The groups are shells around one centre, one inside the other: the same stretched ball of 7 dimensions in 10 sizes.
In the rows, zero is written as 128.
Some rows, each with its group after it:
[117 144 155 109 135 117 146 150 133 113 179 163 126 140 102 137 102 140] : (2)
[131 141 145 120 143 128 137 157 132 128 174 152 137 135 110 121  82 161] : (2)
[142 140 144 147 130 125 117  94  97 108 165 146 125 161 136 187  92 180] : (2)
[122 142 144 131 111 137 131 129 153 142 148 184 147 131  88  98 126 117] : (1)
[176 124 168 149 173 148 132 113 109  89 151 188 128 183 121 183 110 178] : (7)
[118 169 130  98 148 124 180 198 146 143 159 176 149 145  81 100  99 126] : (2)
[159 145 127 164 118 140 125  79 101 142 138 175 146 140 103 145 121 150] : (8)
[119 144 158 128 111 145 142 132 174 131 127 224 149 155  72 102 161  81] : (0)
[123 141 156 131 126 122 126 105 119  97 166 165 121 171 123 179 113 159] : (1)
[174 155 119 141 162 145 166 151 107 156 141 179 158 136  85 112  97 155] : (9)
[188 135 142 161 153 136 137  98  78 130 153 170 136 127 104 163 100 158] : (0)
[181 148 127 137 178 135 162 146  84 135 164 157 142 137 104 142  76 187] : (8)
[114 137 167 136  97 134 124  92 156 111 138 212 132 159  89 141 165  91] : (5)
[140 132 163 150 124 136 117  70 117  92 148 190 123 180 118 186 141 154] : (9)
[137 130 174 150 111 139 117  94 144 106 132 210 132 163  99 165 153  93] : (8)
[163 141 139 132 161 140 154 136 112 131 161 176 141 137  93 121 102 168] : (6)
[173 116 167 167 136 152 110  71 117 109 140 200 133 153 106 158 137 146] : (9)
[170 145 127 161 130 146 138 103 108 155 132 186 154 127  88 121 120 134] : (6)
[121 154 134 135 109 137 138 121 145 141 137 189 149 152  92 116 132 121] : (1)
[131 136 156 149 110 144 114  99 147 120 133 195 142 165 106 143 138 122] : (7)
[151 150 140 126 148 133 159 174 131 149 151 178 150 121  84 109  96 115] : (8)
[134 121 193 138 140 136 117  91 135  59 153 202 111 206 127 210 143 146] : (3)
[104 148 142 133  86 125 124  96 145 135 151 181 137 134  92 120 141 110] : (7)
[173 154 128 125 180 147 183 168 117 145 148 194 154 143  73 101 107 157] : (0)
[108 157 134 128 101 113 130 122 124 133 162 151 134 138 112 148 103 129] : (5)
[127 146 148 108 157 146 159 174 164 123 154 195 147 169  90  95 116 154] : (4)
[118 159 131 111 123 122 159 170 144 155 161 170 148 115  79  90 104 110] : (7)
[162 142 143 146 153 140 136 137 112 126 148 167 143 156 116 155  90 158] : (6)
[128 148 144 127 114 132 143 155 152 155 145 185 151 113  77  93 118  87] : (3)
[101 174 106 112 109 109 149 161 123 160 173 127 147 124 108 111  73 152] : (4)
[211 105 188 173 186 161 124  65  90  68 140 217 119 193 117 212 140 180] : (3)
[175 147 127 143 169 143 148 164 104 145 152 153 153 142 114 134  64 175] : (3)
[118 138 151 121 128 124 127 123 131 112 176 158 127 147 114 137 103 165] : (2)
[191 130 141 166 160 152 129 102  93 129 142 176 145 149 112 154  99 176] : (5)
[121 159 142 125 118 127 158 112 132 122 144 203 136 162  81 140 151 116] : (3)
[108 158 132 116 124 135 145 156 157 136 149 174 150 165 102 107 110 144] : (8)
[ 83 148 163 102 101 123 142 148 180 117 156 197 133 153  84 110 145  88] : (8)
[184 138 135 157 164 135 136 106  72 122 162 151 134 146 123 175  79 196] : (0)
[150 143 133 139 139 140 140 116 118 137 154 175 144 141  97 118 111 164] : (7)
[172 123 156 145 162 158 134 133 135 127 146 194 147 145  95 111 112 158] : (7)
[ 74 140 177 112  80 110 120  96 163  91 166 191 113 159 100 157 160  92] : (4)
[115 142 155 145  89 127 119  65 133 113 143 197 128 156  97 158 160 110] : (6)
[ 68 162 135  96  94 108 142 141 157 127 178 156 131 145 100 111 117 134] : (4)
[115 167 118 109 123 114 162 172 128 160 170 148 147 111  88  97  85 130] : (2)
[152 149 145 126 156 139 160 173 134 137 146 186 149 144  89 121 102 124] : (6)
[188 125 169 170 151 141 129  57  82  90 140 204 121 169 108 211 143 148] : (0)
[182 145 134 152 157 128 146 126  77 136 158 154 138 124 108 165  80 157] : (4)
[186 142 144 143 177 147 165 124  99 120 144 201 141 158  87 147 121 161] : (0)
[ 92 136 160 138  82 126 100  60 147  97 155 182 121 175 119 162 152 140] : (4)
[141 162 130 125 139 127 168 137 115 136 150 185 142 146  84 134 120 131] : (6)
[153 149 144 121 161 139 168 167 132 132 150 193 146 147  82 116 112 133] : (1)
[141 143 160 126 148 145 156 140 149 111 137 216 140 176  85 135 143 121] : (2)
[153 138 152 149 139 141 128 114 120 115 143 181 138 166 114 164 113 146] : (1)
[125 128 164 145 111 142 109  81 145 104 146 195 130 170 110 147 145 142] : (9)
[125 141 147 133 112 117 127  93 112 118 171 163 124 132 106 152 118 144] : (4)
[137 139 140 147 117 138 122  93 125 130 149 177 140 147 105 133 123 152] : (9)
[146 149 135 129 152 143 150 165 136 140 147 175 153 152 100 113  95 150] : (5)
[137 129 161 143 131 151 118 113 152 111 140 196 141 174 110 134 130 147] : (6)
[119 157 134 131 113 127 139 129 133 133 146 173 143 155 104 140 116 127] : (1)
[145 162 106 128 130 135 162 165 127 187 150 165 166  94  70  59  93 129] : (3)
[115 150 145 141  98 126 124  93 131 120 144 180 134 161 108 160 135 121] : (1)
[133 144 143 152 102 140 124  94 138 137 129 196 146 148  93 133 143 108] : (5)
[104 157 128 120 101 118 135 141 140 150 164 152 143 122 100 106 100 127] : (7)
[114 148 143 134 112 124 122 104 126 113 159 161 130 166 122 163 113 154] : (9)
[150 134 175 126 157 139 151 148 140 101 148 207 132 164  92 152 129 116] : (0)
[188 118 187 145 185 154 148 116 118  80 142 224 126 184  97 180 140 146] : (3)
[119 119 184 130 124 144 113 107 168  89 153 206 126 175 105 137 148 132] : (8)
[113 137 160 142  97 122 110  66 125  98 158 177 119 163 117 178 141 137] : (5)
[150 136 161 142 140 150 139 114 142 112 132 215 141 174  92 141 145 128] : (9)
[178 121 159 156 162 160 125 109 124 113 142 195 142 165 108 139 117 173] : (5)

New rows, each followed by its group:
[164 135 170 134 165 151 159 133 138 102 134 228 138 179  83 147 147 124] : (4)
[148 175 101 128 144 123 169 172  99 169 155 143 157 123  97 119  69 149] : (4)
[173 129 165 135 181 153 151 140 126 101 149 202 137 176 100 146 117 167] : (6)
[142 127 176 131 135 149 141 134 166 117 137 227 141 148  72 109 155  92] : (4)
[130 130 177 112 151 134 149 139 149  93 167 202 123 162  91 135 134 136] : (3)
[176 141 138 147 164 141 147 120  95 124 152 173 140 154 108 155  98 176] : (1)
[135 165 122 112 144 118 172 181 118 155 167 155 147 115  85 106  82 133] : (2)
[152 142 141 137 137 144 147 131 133 145 145 194 149 129  79 100 124 128] : (1)
[116 146 144 148  91 125 114  69 122 117 146 176 130 160 113 168 139 131] : (7)
[106 135 179 131 103 130 122  79 151  82 146 213 118 187 102 175 171 111] : (8)
[100 149 141 133  97 114 111  93 122 110 168 144 124 164 135 175 105 160] : (0)
[116 135 161 122 131 139 129 122 155 101 158 188 131 178 109 133 129 157] : (2)
[176 146 130 143 161 150 155 165 121 157 138 180 161 129  88 104  90 141] : (6)
[136 147 141 132 138 116 131 128  98 113 175 136 125 152 133 181  75 173] : (0)
[140 138 158 143 131 142 130  97 132 103 140 200 133 182 107 163 141 143] : (9)
[191 119 158 179 136 155 117  57 101 122 130 208 139 140  94 154 145 137] : (4)
[ 86 153 147 114  92 132 135 139 182 135 143 197 146 154  85  96 146  95] : (2)
[225 110 173 174 194 168 134 106  97 103 132 213 139 163 103 170 118 163] : (0)
[191 136 137 159 166 152 143 120  97 136 141 181 149 145 102 141  99 169] : (1)
[181 138 157 152 159 142 150 117 103 115 137 202 137 155  94 170 125 129] : (7)
[109 151 132 129 105 122 123 123 131 136 165 148 138 139 116 130  97 150] : (7)
[148 131 158 126 160 156 144 150 156 119 148 203 146 164  91 100 122 157] : (8)
[186 129 144 159 168 157 134 106 103 120 144 185 144 163 110 146 107 189] : (6)
[114 150 157 113 132 118 145 158 140 109 164 170 129 160 110 156 105 124] : (0)
[104 159 141 110 124 130 149 165 160 129 151 179 145 166  99 117 113 126] : (8)
[117 114 201 137 113 137 106  68 156  63 152 219 110 189 109 182 174 120] : (4)
[148 146 156 130 140 129 155 144 127 125 147 194 137 138  84 143 123 100] : (8)
[170 150 124 143 157 140 153 136 100 146 150 168 150 137  98 128  92 166] : (1)
[ 99 153 131 129  89 119 122 101 134 135 163 156 136 139 108 127 118 140] : (2)
[206 130 160 163 181 149 150 104  83 103 137 203 133 168 103 192 119 155] : (8)
[161 127 163 167 130 154 111  80 127 105 124 205 138 183 115 174 140 139] : (0)
[181 132 158 150 168 138 141 116  92 104 154 179 129 159 114 184 102 162] : (9)
[109 125 185 134 113 136 110  76 155  70 150 207 115 201 118 181 162 138] : (4)
[144 179  96 115 152 139 187 210 135 190 142 168 175 120  71  58  80 133] : (4)
[200 112 166 165 178 163 125  91 104 102 145 198 135 165 111 158 117 188] : (8)
[151 117 183 151 138 144 111  83 128  80 148 198 121 182 120 186 137 149] : (1)
[140 102 197 154 123 144  88  57 139  67 155 199 112 182 127 188 149 152] : (0)
[157 131 162 141 154 126 130 106  94  91 172 161 117 161 127 195  97 175] : (6)
[174 136 156 140 169 138 152 130 103 109 155 186 132 156 101 163 109 155] : (1)
[214 133 141 152 204 163 162 158 100 135 140 190 155 149  95 127  86 180] : (8)
[196 157 117 133 199 144 186 182  87 151 153 168 156 137  90 122  69 180] : (4)
[170 146 137 130 174 149 165 172 127 142 147 187 154 143  86 105  97 152] : (1)
[172 129 159 164 130 140 124  83 105 120 139 194 135 138  99 166 131 121] : (7)
[115 115 186 150  85 140  91  63 163  98 141 210 125 156 102 148 169  97] : (4)
[ 93 154 160 120  90 109 138  94 137 102 156 193 118 159  93 170 158  93] : (3)
[133 164 127 114 142 128 170 181 135 153 152 175 152 131  81 102  99 120] : (9)
[161 150 130 150 135 146 144 136 124 155 130 186 159 135  90 117 110 123] : (6)
[168 130 153 174 117 135 111  59  90 118 141 179 130 141 113 188 127 133] : (8)
[182 130 139 172 138 166 123  99 126 149 118 203 161 144  92 114 128 140] : (4)
[143 148 143 116 160 135 162 164 130 125 162 179 140 150  93 119 102 154] : (1)
[165 150 125 131 164 140 161 157 111 147 157 167 151 132  93 109  87 168] : (9)
[157 128 169 142 142 136 132 118 123 109 152 191 130 146 100 157 122 125] : (9)
[180 128 162 149 172 154 144 110 114 101 141 208 135 177 101 161 129 163] : (5)
[131 129 181 125 136 131 137 110 140  86 159 206 118 168  96 162 147 124] : (2)
[162 145 138 143 149 143 145 150 122 142 142 176 151 142 100 129  96 138] : (7)
[148 119 176 156 119 151 110  93 150 111 131 214 138 157  98 143 151 107] : (2)
[136 140 162 120 152 124 146 132 118  95 172 173 121 165 112 169 109 158] : (7)
[208 136 148 162 181 150 155 119  84 122 135 197 142 153  96 170 110 152] : (2)
